The first 7 rows are patterns. Each new row is the sum of 2 different patterns, raised or lowered, with some noise. Before adding, each is slid sideways (what falls off one end comes back at the other), maybe read backwards, and multiplied by a number that may be negative. Names go in the order of the patterns.
(in the rows, 128 means zero)
Known rows, each followed by the names of its patterns:
[148 139 124 126 145 128 141 126 131 142 151  82 116  84 114 160 111 127
 115 114 164 132  99 141 146 113 143 160 145 167 141 130 121 132 111 135
 127]  K26
[132 138 129 109  96 108 138 132 121 130  70 133 150  71 138 134 111  70
  70  77 113 126 165 119 119 131 130 134 115 120 106 125  93 123 119 174
 128]  K198
[143 126 117 130 121 126 131  79 152 108 136 181 134 103 142 124 130 119
 132 117  99 134 139 110 146 133 130 105 168 127 113 116 118 127 115 144
 106]  K667
[132 148 135 129 130 125 116 155 160 122 129 138 132 140 156 186 118 156
 186  98 116 139 117 126 104 139 148 102 157 125 186 120 132 127 127 118
 171]  K169
[125 130 121 129 119 105 100 108 111 127 117 110 129 122 121 133 129 180
 122 139 103 127 127 125 123 121 114 139 131 136  98 129 164 124 119 134
 132]  K910
[131 135 149 186 122 117 122 133 121 120 186 124 126 141 125 134 140 117
 129 166 130 128 119 133 117 116 145 162 165  90 157 121 116 101 124 115
 131]  K456
[111 113 124 120 118 129 114 134 129 140 137 129 135  70 122 171 124 121
 124 138 130 138 140 134 105 131 141 139 120 143 153 118 125  95 162 112
 100]  K100

New rows. What belongs after each?
[153 189 145 154 170 172 151 176 170 190 156 177 143 166 164 172 148 165
 185 179 157 186 118 170 193 160 161 165 168 173 156 170 160 159 144 138
 144]  K667 K910
[ 96 100 110 104 110 106  82 104  97 140 104 118  95  98 120  91  85 113
  98  91  91  78 105 125 107 127  97 107 112 101 100 138 103  84 117 106
 110]  K26 K910
[ 94 126 149 134 134 127 140 124  99 116 131  98 111 119 133 124 114 133
 112 119 135 137 134 122 112 103 144  92 140 136 142 129 141  95 131 110
 137]  K169 K456
[174 137 168 189 195 221 125 141 154 158 150 173 143 196 150 144 137 160
 141 223 150 187 130 162 132 118 125 133 179 129 117 234 178 115 221 192
 168]  K26 K169
[142 128 144 144 175 123 182 191 183 157 154 153 152 164 151 180 156 138
 156 112 151 150 168 148 189 146 149 159 156 133 142 183 188 154 123 154
 148]  K910 K456
[170 136 181 163 161 126 131 153 140 150 150 165 156 147 147 161 154 197
 161 170 111 163 202 153 157 149 142 165 157 176 141 169 190 161 165 176
 183]  K910 K100
[150 131 156  74 129 126 127 118 150 159 131 113 125 129 127 178 130  95
 182 145 126 132 191 156 174 139 126  94 129 133 132 114 130 132 134 143
 123]  K198 K667
[161 134 154 138 131 145 139 137 118 153 135 156 126 138 143 147 169 163
 123 159 166 154 158 152 132  97 138 153 124 175 142 148 144 131 155 142
 141]  K26 K667
[124 125 118 132 127 123 118 147 130 110 128 129 122 114 114 119 127 141
 131 120 138 109 171 129 111 118 136 115 102 113 113 126 100  78  99  91
 135]  K26 K910
[107 136 103 111 106 115 100 151 111 128  88 125 117 100 109 107 118 100
  79 146 120 100 155 125 116 123 117 100 113 136 130 109  99 118 126 120
 140]  K26 K169
[118  95 115 119 114 117 115 132 107 103 148 105  97 144  76 119 110 105
 130 109 104 132 107 121 111 127 116 122 110 116 142 101 111 123 128 110
 127]  K26 K667
[145 126 125  83 110 139 131  90 126 151  60 110 118  93 144 102  74 117
  81 105 126 119 122 124 126 140 102  87  97 163  93 129 113 141 115 130
 124]  K26 K456
[155 120 140 162  91 169 158 147 123 133  81 149 129 195 134 141 177 158
 167 139 161 169 104 114 160 102 154 144 154 152 154 150 113 122 169 159
 151]  K198 K169
[103 108  91  94  55 153 135  67 111 108  79  56  37  54  85 124  97 126
 124 118  92  96  96  88  84 101 108  98  87 144 106 102 120 100  85 127
  80]  K198 K456
[149 151 155 144 146 137 148 120 137 154 130 129 117 139 176 120 145 138
 166 168 132 157 132 147 123 153 157 153 155 158 141 147 151 192 149 102
 149]  K910 K100
[177 129 163 185 168 161 173 161 147 157 151 161 172 160 172 145 157 197
 136 179 153 114 161 173 135 167 159 164 156 167 175 132 155 166 121 168
 164]  K667 K169
[ 70  94  94  87 131 100  65  77 106  96  93 131 105  84  98  59 102  98
  85  89 102  61  80  92 143  90  82 115 104 104  89 111 147  45  67 115
  49]  K169 K456
[151 114 165 184 156 158 155 199 159 160 144 114 110 163 156 168 116 198
 138 119 176 167 173 172 157 127 164 154 173 176 162 205 157 157 170 144
 160]  K198 K667
[ 96 120 108 129 120 114  99 140  76  65  90 117 116  99 112 101 107  72
 109 105  95 115 108  91 110 112  51 115 110 102 109 108 102  45  80 101
 100]  K910 K456
[150 132 116 127 160 125 150 118 143 106 125 146 146 157  89 156 116 104
 128 135 111 153 141 137 146 181 121 115 135 142 115 119 178 124 127 146
 126]  K169 K456
[147 165 152 154 138 151 148 156 134 139 147 151 165 157 158 222 157 153
 150 169 162 170 142 165 176 178 191 158 132 163 194 153 156 159 168 164
 159]  K26 K910
[ 88  76  75  76 107 100 143 120 109 130 106 111 101 106  91 109  82 109
 107 141 105 115 117 119  97  91  97 115 102 101 102  66 121 121  67 129
 114]  K26 K198
[169 133 142 160 170 158 149 162 142 156 198 170 149 145 132 202 153 154
 155 144 157 166 156 170 158 164 157 161 162 178 197 121 184 164 178 130
 157]  K667 K100
[131 139 137 117 143 134 169 142 132 128 133 133 121 125 132 138 109 118
 113 106 132 136 130 132 135 141 124 133 172 132 107 146 130 139 121 137
 114]  K667 K910
[111  99 116 107 107  77 135  68  84  89 107 111  96 108 104  83  84  95
 113 114 101  95  99 103 106  58 110 103  88 109 114 100  69  90  99  92
 115]  K667 K456
[ 97 161 181 145 143 142 140 151 140 129 156 150 145 135 166 150 163 174
 123 167 151 150 124 122 166 130  97 135 175 123 165 133 142 139 145 156
 147]  K667 K100
[ 88 136  95  74  85  79  94 102 125 112  87 149  83 102 103  82  85 161
  98 107  90  98  84  79 100 145 151  54 120  95  84  78 111 126  88 117
 145]  K169 K456
[192 109 176 153 126 132 111 155 173 152 171 133 146 170 174 183 158 148
 159 146 120 171 182 133 161 183 120 173 138 197 133 170 174 166 180 153
 179]  K667 K169
[123 148 148 150 147 138 133 109 148 123 131 151 191 148 136 183 147 121
 110 123 155 143 151 135 106 151 159  98 151 152 135  65 111  89 139 180
 184]  K198 K667
[107 115  92  98  98  60  89  75  89  94 134 110  84 113 142  92  60 103
  71 105  93  96  56  95 116  67  92 117  77  54  47  50  76  97 160  76
  95]  K198 K667
[158 135 142 117 139 172 136 142 151 125 133 152 126 134 123 143 146 149
 139 138 147 141 142 122 162 130 117 131 116 144 138 138 142 137 123 145
 137]  K169 K100
[116 135 124 132 119 165 131  79 139 113 125  87 114 111 116 104 107 139
 108 105 110  88 122 110 128 151  82 108 178 109 117 104 109 109  95 134
 123]  K667 K100
[131 127 131 154 141 142 166 126 161 114 145 143 128 129 147 180 126 150
 121 168 133 154 155 123 139 121 127 145 141 159 129 154 213 160 130 154
 119]  K667 K456
[132 125 132 158 114 121  67 146 102  90 104 118 132 124 105 117 110 122
 153 125 114 150 118  69 124 185 148 142 123 127 100 131 132 121  98 118
 136]  K198 K100
[ 76  56 107  64  48 109  94  81 125  94 102  76  87 102  49 106  52 132
  60 110 123 119  74  97  85  99  94 107  92 104  63  62  99  88 141  98
  45]  K169 K100
[123 129 105 137 135 114 143 134 165 128 132 128 145 125 151 116 121 113
 126 136 134 104 154 151 107 134 136 135 142 140 152 119 148 168 117 125
 155]  K198 K169
[ 97 128  99  77 130  78  85 106 131 122 126  96  96  69  93  88 116  98
 111 109  84 117  97 122 105  82  65 109  85  79 101  98  98  98  69  86
  97]  K26 K198
[123 147 129 129 126 119 143 126 105 109 138 125 138 141 137 148 109 130
 125 124 120 128 121 142 131 109 125 135 130 131 131 133 126 124  89 137
  95]  K26 K456
[ 73 112  95  97 112  60  98 141  79  19  48  21 116 118 139  97 111 109
 124 110  91 110 107 102  85  87 103 137 108 122 151 123 123  95  75 132
 121]  K26 K198
[127 136 177 166 147 154 182 149 160 138 160 157 153 155 158 161 172 159
 146 200 156 153 116 102  96 182 180 206 122 163 183 113 177 171 145 173
 168]  K26 K198
[134 150 131 187 139 125 179 118 108 165 132 139 171 153 138 136 152 103
 130 151 165 153 139 137 146 141 124 150 149 158 163 106  88 104 108 195
 111]  K26 K169
[141 146 128 134 105 182 130 110 167 155 141 147 145 166 132 125 154 118
 146 109 152 147 149 152 160 114 144 153 145 134 152 153 163 123 123 150
 147]  K169 K910
[ 94  95 114  93  82 112 102  95  92 101  92  95 103 114 120  95 117 103
  92  92 103  91 100 101  98 105  97  97  88 105 100  95  95 121  98 102
  97]  K910 K456
[128 133 133 133 163 123 133 138 119 125 135 151 115 128 138 131 138 139
 139 116 133 184 138 103 152 107 133 131 130 135 130 132 149 132 158 135
 143]  K667 K910
[129  97 113 101 139 110  73 114 125  89 163 117 119 124 114 121 118  91
 141 104 130 118 129 109 132 109  93 131 113 122 103 137 106 117 153 107
 104]  K667 K169
[140 137 134 193 156 109 175 172 148 216 154 155 201 135 170 153 210 169
 208 168 160 127 173 136 152 142 148 168 163 180 168 170 139 169 117 151
 152]  K198 K169
[119 163 145 161 134 162 131 142 164 153 141 149 140 152 138 165 132 115
 155 157 128 177 146 145 151 142 154 145 130 150 130 148 147 149 147 156
 144]  K667 K910
[126  80  94  92 146 109  52  81 118  80  95  91  92  92 101 116  52 101
  80  94  61  84  91  89 151  70 103 126 107 110  83 123  96  41  99 104
  69]  K667 K100
[123 152 120 129 107 131 130 142 134 142 128 136 135 122 149 130 115  99
  61 101 109 148 133  98 139 133 102 137 115 126 126 136 109  92 130 138
 124]  K198 K910
[157 138 117 150 139 122 148 169  87 135 194 120 161 120  96 128 100 170
 148 151 146 153 153 167 165 150 114 185 141 153 103 127 142 129 135 165
 173]  K26 K100
[140 163 164 157 176 139 183 153 165 155 152 149 172 195 144 143 167 177
 149 174 168 143 158 167 163 174 172 185 143 168 215 169 146 183 115 170
 163]  K667 K910
[132 150 135 162 130 120 175 156 135 180 211 157 111 154 149 142 158 161
 126 131 141 163 145 146 138 181 124 121 151 148 164 157 153 187 139 170
 155]  K169 K100
[135 163 167 159 120 186  82 123 148 127 166 149 148 116 113  85 141 159
 162 140 148 141 154 157  90 153 143 144 135 157 152 124 130 146 154 148
 150]  K198 K456
[152 136 128 110 117 115  79 128 122 181 127 116 129 135 119 114 118 123
 122  89 136 131 155 161 171 127 102 118 168 122  99 176 134 135 125 116
 141]  K198 K100
[123 126 142 165 147 117 131 118 122 135 139 132 139 136 130 131 128 132
 130 128 115 130 121 119 133 133 145 132 122 129 138 103 143 103 110 162
 113]  K26 K198
[135 111 139 151 133 130 136 140 137 144 134 116 141 119 119 108 115 135
 120 114 129 138 124 128 127 160 123 139 120 132 110 132 154 124 123 133
 127]  K910 K100
[100 110 116  82 109 124 141 157 155 131 114 106 158  63 106 181 109 113
 107 111 128 142 133 116  91 111 121  86 115 125 153 109 127  99 143  99
  94]  K198 K100
[156 139 115 130 113 159 134 175  96 157 175 100 166 169 125  91  86 127
 135 116 191 151 136 151 156 155 144 141 137 168 141 164 157 196 160 172
 160]  K198 K910
[153 151 153 158 154 133 158 137 145 157 149 154 131 148 205 129 161 139
 108 144 162 145 150 151 157 147 162 175 155 147 146 149 145 150 153 115
 153]  K667 K100
[ 78  83  85  86  97  53 117  86 125 135  93  69 107  87  90 111  96  82
  75  96 105  83 103  98 112  74 126  89  82  78  80 100  97 122  58 118
  88]  K667 K456
[ 90 116 110  96  98  97 103 163  85 135 104  66 114 131  97 150 114  97
 118 128 151  97  99 127  95 109 111 115  85 111 174 127 128 110 122  99
 120]  K667 K910
[152 159 161 149 148 137 143 146 153 119 162 153 201 169 171 219 161 159
 116 147 174 167 156 162 102 179 189 122 149 173 182 110 105 125 156 161
 201]  K198 K910
[ 93  25  69  69  96 100 113 107 102  99 113 117 115 112  94  95  87  93
  95 114  91 107 105  65  87 108  80  98  89 106 103  75 102 107  72 123
  89]  K198 K910
[102 125 137 127 126 128 149 124 133 130 118 124 144 104 122 129 121 118
 110 146 132 104 110  92 119 111 129 129  93 130 145  96 133 124 126 129
 112]  K198 K169
[138 136 160 171 159 123 127 149 150 101 131 157 120 123 132 101 166 119
 135 124 100 146 140 136 119 135 133 134 118 110 125 142 133 134 121 135
 130]  K26 K910
[174 116 112 132 176 221 188 143 127  89 122 130 101 112 112 157 105 170
 150 170 119 124  82 117 119 114 148 143 147 151 117 116 139 120 178 158
  95]  K198 K456
[140 137 143 156 131 149 149 143 154 146 141 115 139 134 164 162 174 150
 131 130 172 125 139 163 137 145 145 107 139 128 137 151 122 133 129 106
 158]  K26 K198
[159 165 169 165 128 136 155 156 146 161 152 175 135 170 222 188 158 191
 116 170 172 150 163 154 151 169  92 175 135 178 150 147 147 161 197 149
 148]  K667 K910
[128 169 147 131 137 137 145 153 161 168 152 135 133 162 134  84 141 136
 142 152 141 151 123 151 130 132 113 122 118 105 121 176 118 141 124 159
 153]  K198 K100
[130  94 121  73 117 124 160 113 105 123 125 108 122 170 134 129 130 111
 123 120 109 110 135 123 116  78 117 129  98 123 129 150  92 137 110 106
  95]  K910 K456
[133 151 145 155 146 137 193 171 126 196 165 159 137 146 152 139 159 162
 151 143 143 143 150 154 151 175 143 127 149 177 139 181 142 158 131 156
 162]  K169 K100
[166 163 159 170 152 148 146 160 196 140 156 160 186 180 165 193 185 184
 151 165 185 182 155 177 178 153 157 204 153 128 166 147 168 156 178 177
 154]  K26 K100
[ 96  98 108 104 103  98 122  92  56  84 127  76 136 104 113 108 106 108
 102  90 108  71 112 106 110 108 115 106  56 119 101  95  91 111  91 102
 121]  K667 K456
[ 73  78  82  83  88  76  97  81 108  96  61  95 112  87  89  53 117  73
 101 135  99  64  89  69  81  73  96  75  55  98  98  72 112  99 132  68
 137]  K667 K910
[114 139 116 113 129 104  92 103  86 117 138 120 124 155  98 114 104 104
 120 109 106 125  95 130 114 127  94 161 129 156 126 105 134 126 131 130
  85]  K26 K169
[ 52  84  81  82  82  24  93 105  34 101  94 111  33  45  26  75  86 119
  77  76  82  99  96  83  60  69 112  56  77  85 131  86  94  93  90  65
  44]  K198 K910
